The rows of a group lie close to one hidden flat surface of 14 dimensions, which passes through zero. Surfaces can cross.
Known rows, each followed by its group:
[ 11 -10  -3 -12   6 -17  -3  -5  -4  15 -24  13  15  10   6  11  -8  23]  Z_260
[ -7 -15   6   7 -33  17 -17  14   9 -39 -13  -9  -5  -5 -11 -18  11 -40]  Z_726
[-19   0 -18   7  -1  13  -2  -7  15  29   4 -18 -32  -5 -13 -17   4   8]  Z_260
[-10  19  11 -19   8  -3   6   7   9 -30  14  12  22 -13   0  -2  15 -18]  Z_726
[-15  19  -8 -34  19  -8  10  32  -4  39  -4  10 -14 -11 -17 -13  36  22]  Z_595
[ -3   3  13  -2  -7  14  -4   1  13  -2 -10   4  -6  -9  -9  -1   4  -1]  Z_726
[-12  10 -25 -16   5   0   8   2  11  21 -14  22 -21  -7  -9 -14  13  19]  Z_260
[-15  -7 -20  13 -18  18  -9  -9  16  -1 -26   5   8  18  -6  -6  16   2]  Z_260
[ -7  -3 -28 -10  12   0   7   8 -15 -14 -20  11   7 -21  33   7  -4  19]  Z_595
[  7 -14  -7   2  20   2  12 -17  -6 -16  -7  19  -5  -3  -4 -13   6 -11]  Z_599
[ -6   0  26   1 -34 -37  27  31  25 -19 -15 -17  19  19   7  -3  -4  53]  Z_599
[  5 -19  -2  -2 -25  -2 -31   3  14   3 -12   1  36 -21 -20 -36 -15 -19]  Z_595
[-12   5  10   2   0  20   1 -16   2  -6   5 -29   1  15   6  22  10  -5]  Z_726
[ -6   2 -15  -9   6  -3   3 -21  20  -1   9 -19   4 -29 -28  16  19  44]  Z_595
[ 27  -4  28  21   8   9  -6   0 -26  21  -6  -1  11  -6   1  15  -6   7]  Z_260
[-11   6   8   0  -1   6  10  -2  12 -22   3   7  19  10  17   0  18   6]  Z_595
[  5  12  13   4  18   7  12  -9  -9   9 -39  11   8   2  20  10  31   8]  Z_726
[ -8 -17   0 -23  -9 -22   2  31  11 -15   6  -6  10   5 -15  -6   0  11]  Z_599
[-15   8 -11  -3   4  20   3  17  -7  -5   5  14 -18 -29  16 -22  -4  -7]  Z_595
[  8 -12  24   4  17   1   8  15  -2  11 -32  29  21  29  44  16   7   1]  Z_260
[ 29  10  42 -14   9 -23 -20 -16 -21   2  33  10  10   6  10   8 -29  23]  Z_260
[-18  25   5 -33   4  16 -19   1   6  -9  20  -2  39 -20   3  -3  30 -31]  Z_599
[ 13  -3 -13 -11 -21 -12  12 -23   7  -2 -18  12 -17  31   1  21 -40  20]  Z_726
[ 13 -20  -9  -1 -18   2   3 -19  11  29  24 -22  35  10  -4   9 -27  35]  Z_726
[ 12   4   3  -2  20 -21   5 -15 -31 -13 -19  -4  22  25  21  18  17   4]  Z_260
[-17  22  20  15  49 -23   0  -7  13  10   6   6  26  -5   8 -17  30  -5]  Z_726
[ -5  48   6  -7  -9  20 -10 -17  -3  31   8  -2  -1   4  20  13  -2 -22]  Z_595
[  0  13   6 -10  15 -11   8  19  -3  28  -5  -1  -1   4 -14   8  25 -14]  Z_599
[ -6  -4  -9  10  -6 -13   4  19  20  28   2  11   3  -3 -10 -31   2  13]  Z_726
[  5  19  -2 -34  18 -18  20   1 -22 -19  17  15  14  10  11  10   7  -7]  Z_726
[-11   3 -38  25 -16 -12   6   3 -11  29 -33 -13 -28  45   9  -5  11  14]  Z_595
[ -8  10 -16 -12  -9   8  -2 -10  -1 -23  13 -13  14  -2   8  44  -8  24]  Z_595
[ 16  -2  -8 -14  25 -25  11  -5 -25   5   4 -14  17 -10 -13   8  15  -6]  Z_595
[ -6  16  -5 -19   8   7   4  -9   4   3  10  17   9   0 -16 -20  22 -23]  Z_599
[ 15   2   4  -2 -13   0 -32  -4  -3  35  18 -26   8 -23  -5  35 -42  16]  Z_599
[ 16  14  25  26   5 -15  15  13  -8  28  -7 -38 -10 -13 -31  24  14  11]  Z_599
[-24   1  20 -11   3  23  -8 -12   8 -27 -27  -2  14  37   0  24  34  -1]  Z_260
[  3  -2  32 -28  35 -10  23  -6   5 -25  28  16  -5   5  -8  -1   0 -17]  Z_599
[ -1  15 -16   0  21  -8  14 -18   4  29  15   4 -12 -13  30 -26  -1  -8]  Z_595
[-24  26 -10 -25  21  -7  12 -27  -5 -11  34 -25 -21  12  36   2  -1   2]  Z_599
[ 30  -5  21  31  -9   4   9  31 -25  12 -23  26   0   8  22  19 -16   6]  Z_260
[-12  -4  -1   6  24 -10 -24   2 -20  14  -9 -23 -21  11  -1 -12  22 -24]  Z_726
[-13  -7  -9  11   7 -14   0   1  21  19 -11  -3 -13   6   0  -8  -7  13]  Z_726
[-20 -11 -55  -8 -15  10   4  22   9  20  -8 -29 -11 -24 -25   8  -6 -11]  Z_260
[ 10   9  -9  -2  31 -18   9 -21 -34  12 -17 -10  15  12   3  -4  35   3]  Z_726
[-23  -9 -26  13 -27 -26  18  36  15 -27  -1 -20 -37  11  21 -13 -16   4]  Z_260
[ -7  14 -11 -14  13 -14   2  -1   1   1  27   0   7 -12  -4   2  -7   2]  Z_726
[ 27 -10  26  16  15 -13  13   3   2  -9 -14   4  28 -15   7  31 -11 -17]  Z_599
[  2 -16  16  -9 -10 -21 -21 -23   7 -37 -19 -37  54 -11 -22   0  10  19]  Z_260
[  4  20   4   6 -13   6   4 -10   8   1 -10  -3   6  -7  -6   8   9 -11]  Z_595
[ -7   2   7   0   8  -3   8 -15   5 -23  13 -10   7  17  -2 -11  17 -32]  Z_599
[ -6  24  -4   1 -27  14 -20  11  13  14   3 -20  -3 -42   2  15 -18 -10]  Z_260
[ -4  29  14   7 -10  13 -12 -14  -7  21  22 -13  12  22  14  -1   6  -5]  Z_599
[  8   5  19   6  24 -13  16  -6   1  12   8   3   3  12   7 -18  26 -15]  Z_595
[-10  -6  17  13   5   8 -15  -3  25  -5  -2  -5   5   5  25  17  14   5]  Z_595
[ -3  -1  15   7  -2   2  -1  22 -20 -11  -3 -21  -2  -5 -12   8  21  23]  Z_599
[-14  -9 -14   1 -24  13 -23  -4  -7  -1   2 -10 -17  16 -24 -10 -22  15]  Z_595
[ 10  11   2 -29  27 -36  28 -28  11 -14  -9 -12  25 -17  15  32 -16   2]  Z_599
[ 13  -4  28   9   6   4 -12 -31  -4 -18  27  -8  11  10 -14  18 -25  -4]  Z_726
[ 27 -15  -9  28 -30 -20  -8   2  32  18 -30  -5  27 -16   0  15 -10  -6]  Z_595
[ 10  19   3   0 -18  -4  -6   7  -9  37 -22 -16  11   4   6  24 -10   6]  Z_260
[  0  -1  23   4  -7  11 -17  19  -6  10  -5  10  11  17  10   2  12   1]  Z_599
[ 24   0  10   7 -10  13   0 -21 -13  -7 -12  16 -24   5  23 -18  -2 -31]  Z_726
[-12 -12  28   0  20   2  18  16  -2   2 -17 -13 -14  18  -3   5  22  11]  Z_260

New rows. What belongs after each?
[ -5  -4 -13   6 -32 -14  18 -19  41 -35  -4  -2  10   0   6 -10 -32  -3]  Z_599
[ -9   0 -21 -13  -5  14 -32  15   0   3  -5 -14   7 -24   3  36  -5 -29]  Z_599
[ 11  20  11  13   3   5  19 -22  -2 -12 -30   6   8  -5   1  23   6  -2]  Z_599
[  2  -3  26  12  10  10   4 -24   4 -13  17   7 -14   2  18 -18  -7  12]  Z_599
[  6  18 -20  -4   6  16  31  -9 -24 -20  -1  19 -30  -5 -14  28 -18  -5]  Z_599
[-19 -23 -32   3 -11  -2  -8   2  20 -41 -19  14  -9   4  22  -4  -5  12]  Z_260
[ -2   3 -17  24 -25  11   9   4  10  -6   2   8  14  10   3 -15   5 -36]  Z_260
[ -4   7  13  23 -17 -12   2 -14   2 -32 -11 -13 -13  24   6  -8   4  10]  Z_260
[ -5  17  11   9 -33  13   4   1  11   3  13  12   3  16 -12 -30   2  15]  Z_599
[-10  -8   7   8  -2  13  -4  -1  12 -18  11   0 -35  23   1   6  -8 -35]  Z_599
[ -1   3  -3   3 -12  18   9   3 -12  -2   3  13  -6  42 -30   7  10 -11]  Z_260
[ -1   5   4   7 -29 -14  -1  -1  16   3   7  -4  32  24  20 -18 -10  11]  Z_599
[  8   7  -1   8 -23 -28  -2  10   2  -7  -4  11 -18 -10 -10 -28  -9  44]  Z_260
[ 14  -1 -32  22 -34  12  -5  -6 -13   9   0   9  23 -12 -24 -19 -15  10]  Z_599
[ -4 -12  21   8   6   9 -25   0   0  -7 -11 -13 -14  -2  39  28 -12  11]  Z_599
[ -1  25  -2  18 -16  21  -6   5  12  27  25  -8 -14 -29  -6  -9   5 -15]  Z_595
[ 13   4  18  15  11  -4   2 -34   7   7   3   5  17   9  10  -1  -7   4]  Z_726
[  2   4  34 -31  -7   7  -9  33  16  -7   5  28 -10 -15   0   4 -29 -40]  Z_595
[-16   1   9 -11 -11  28 -48  17   4   5  16   2  20 -23  29  -7   4   5]  Z_599
[ -1  12  40  14  -3  -1  -1   5 -16 -28  14 -48  22  -3  -4  26  19   9]  Z_599
[-16 -27  -5   5  30  -7   5 -20  22  16 -20   0 -19   5  13 -30  18  29]  Z_260
[ 13   8   1  10   3 -15  -4 -12 -17  33  -3   1  18  25 -17  -8   6  18]  Z_726
[ -1   3  -2   8  -4 -23  21  31 -13   3   9 -13   3  29  15   5   3   3]  Z_599
[ 34 -22 -25 -46   5 -29 -27  14 -45   8 -26  21 -16 -20   6 -22 -10 -22]  Z_726
[ -3   7  -7   4 -11   5  -3   5   5  -2 -18   9  13  -9  -1  -5  15   2]  Z_260
[-19 -10   2  12 -18 -15   2   7  12 -29  -2 -28   7  23  27 -16  10  13]  Z_599
[ -1 -24  16  10  -2 -13   3  25  -7  -3   1 -10  10  24  -2 -14   8  14]  Z_260
[  2   7 -10  22   1  -2  11  -7  -5  10   6   6   4  10  34 -17   0  -6]  Z_599
[ -3 -36 -31  16  -7 -17 -24  20 -18  22 -13 -30  -5  18 -26 -22  21  11]  Z_599
[-10  -4   8 -22 -13  13 -45 -10   1  -4  38 -22  17   0  -9   3 -14  -4]  Z_599
[  0  -2 -16 -11  -2   0   6  -4  -7  -6  -3  16   2  18 -10  -2  -3 -12]  Z_599
[-21   0 -20 -27   5 -32   8  44   0  18  30 -39 -30  13 -40   7  12 -18]  Z_599
[  3  -1 -26  25 -18  -6   4  19  -4  14  -6  -4   3   8  21   3   0   2]  Z_595
[  5  -4 -12  -6 -13   0 -16 -15   4  13   8   0   0  15  -5   9 -31  -6]  Z_599
[-17  -1  -9  -8  -7   1  -7  -8   6  -3  -4   5  18  19  12 -20   4  14]  Z_595
[ -7 -31  -9 -31 -13  10 -35  19  15   3   8 -22  17 -34   7  12 -23  -5]  Z_726
[-14   6 -11 -17  11   9  14   7  -3 -10   5  24 -19  -3  -4 -24  18   0]  Z_599
[ 10 -16  26  -6   5   0  -8   5  -4  -1   1   8 -11  26 -19  14  -7  -4]  Z_599
[ -8  -3   3  16   5   9 -12   6  -9  17  10  -7 -19  15  15  -3   3  11]  Z_260
[-13 -14 -16 -17  -3  10 -25 -34   2  -7   9 -21  11  17 -38   5   2   7]  Z_260
[  6 -23  -3   7  -1   1  12  12 -15 -15  40 -22  31   5 -12  14  -9  18]  Z_726
[ 14 -16   0 -26 -41  22   1  -5  15  50   3  -1 -30  14 -15 -10 -27  23]  Z_726
[  5 -12  13  27 -16 -15  -1   4  23  -7  10 -29  -1  17  10  17 -23 -34]  Z_599
[ 17 -30  12 -12  36   1 -26   2 -10   8   4  16   8 -10  18  17 -13 -20]  Z_599
[ -6 -10  -9 -15  30 -22   9  14  12  -1   3  18 -22 -32   7 -24  -3  -2]  Z_726
[  8   7   8  46  13  -1   3   2   2   1  11  22 -10 -31 -25 -12 -11  24]  Z_726
[  5   4   2   2   2  20  -7   7 -20  16  17 -18  17 -18   4  -1  23  -3]  Z_726
[  3  23  23  -9  11  24  -9   0  -5  21   5  11 -25  -7   5  37 -14  -6]  Z_599
[  7  12  12 -17   3   6  15 -21   3  -3 -13   0  47   8  20   5  31  -2]  Z_726
[ -8  23   5  15  19  14  12 -28  -4 -34  17  -7 -23 -16   9  11   6 -20]  Z_726
[ 18   8  -6  10   9 -14  17 -14 -12  22  19  -4 -12   1   1 -14 -10 -20]  Z_595
[ 6  5 17 23 11 -6 -8 21 -8  1  1 23 23 -1 14 -5  5 -5]  Z_726
[  6  15  20   4 -30  14 -20  -7 -13  13  25   7  32  39  17  -2 -16  10]  Z_599
[ 14 -14  15  10  23  -2   4   3   9   9   1  18   2 -16  14  -6  -3 -18]  Z_599
[ -8   9  -8   1  -5   4  20  16   8   2  22   9 -10  13  43   4  -9  -7]  Z_726
[  0  -9 -25  -6  -5   1   4 -25  -6  -8   1   4 -22   9 -29 -12 -15   9]  Z_599
[ 13  -8  -2  -5   6  -9  -4 -11  34  26 -12  24   8 -22  20  -5 -25  -8]  Z_599
[ -8   6  17 -33 -14   1 -23  -5  12  10  17   2   3  31 -10   8 -15   0]  Z_599
[  1  13 -10  24 -20  -5  11 -13   8   6 -23  -9   3   6  15  -1  -3  17]  Z_599
[  4   2  19  24  -1   8  -1  16  24  24   7   9  -7 -21   7 -13   1 -20]  Z_599
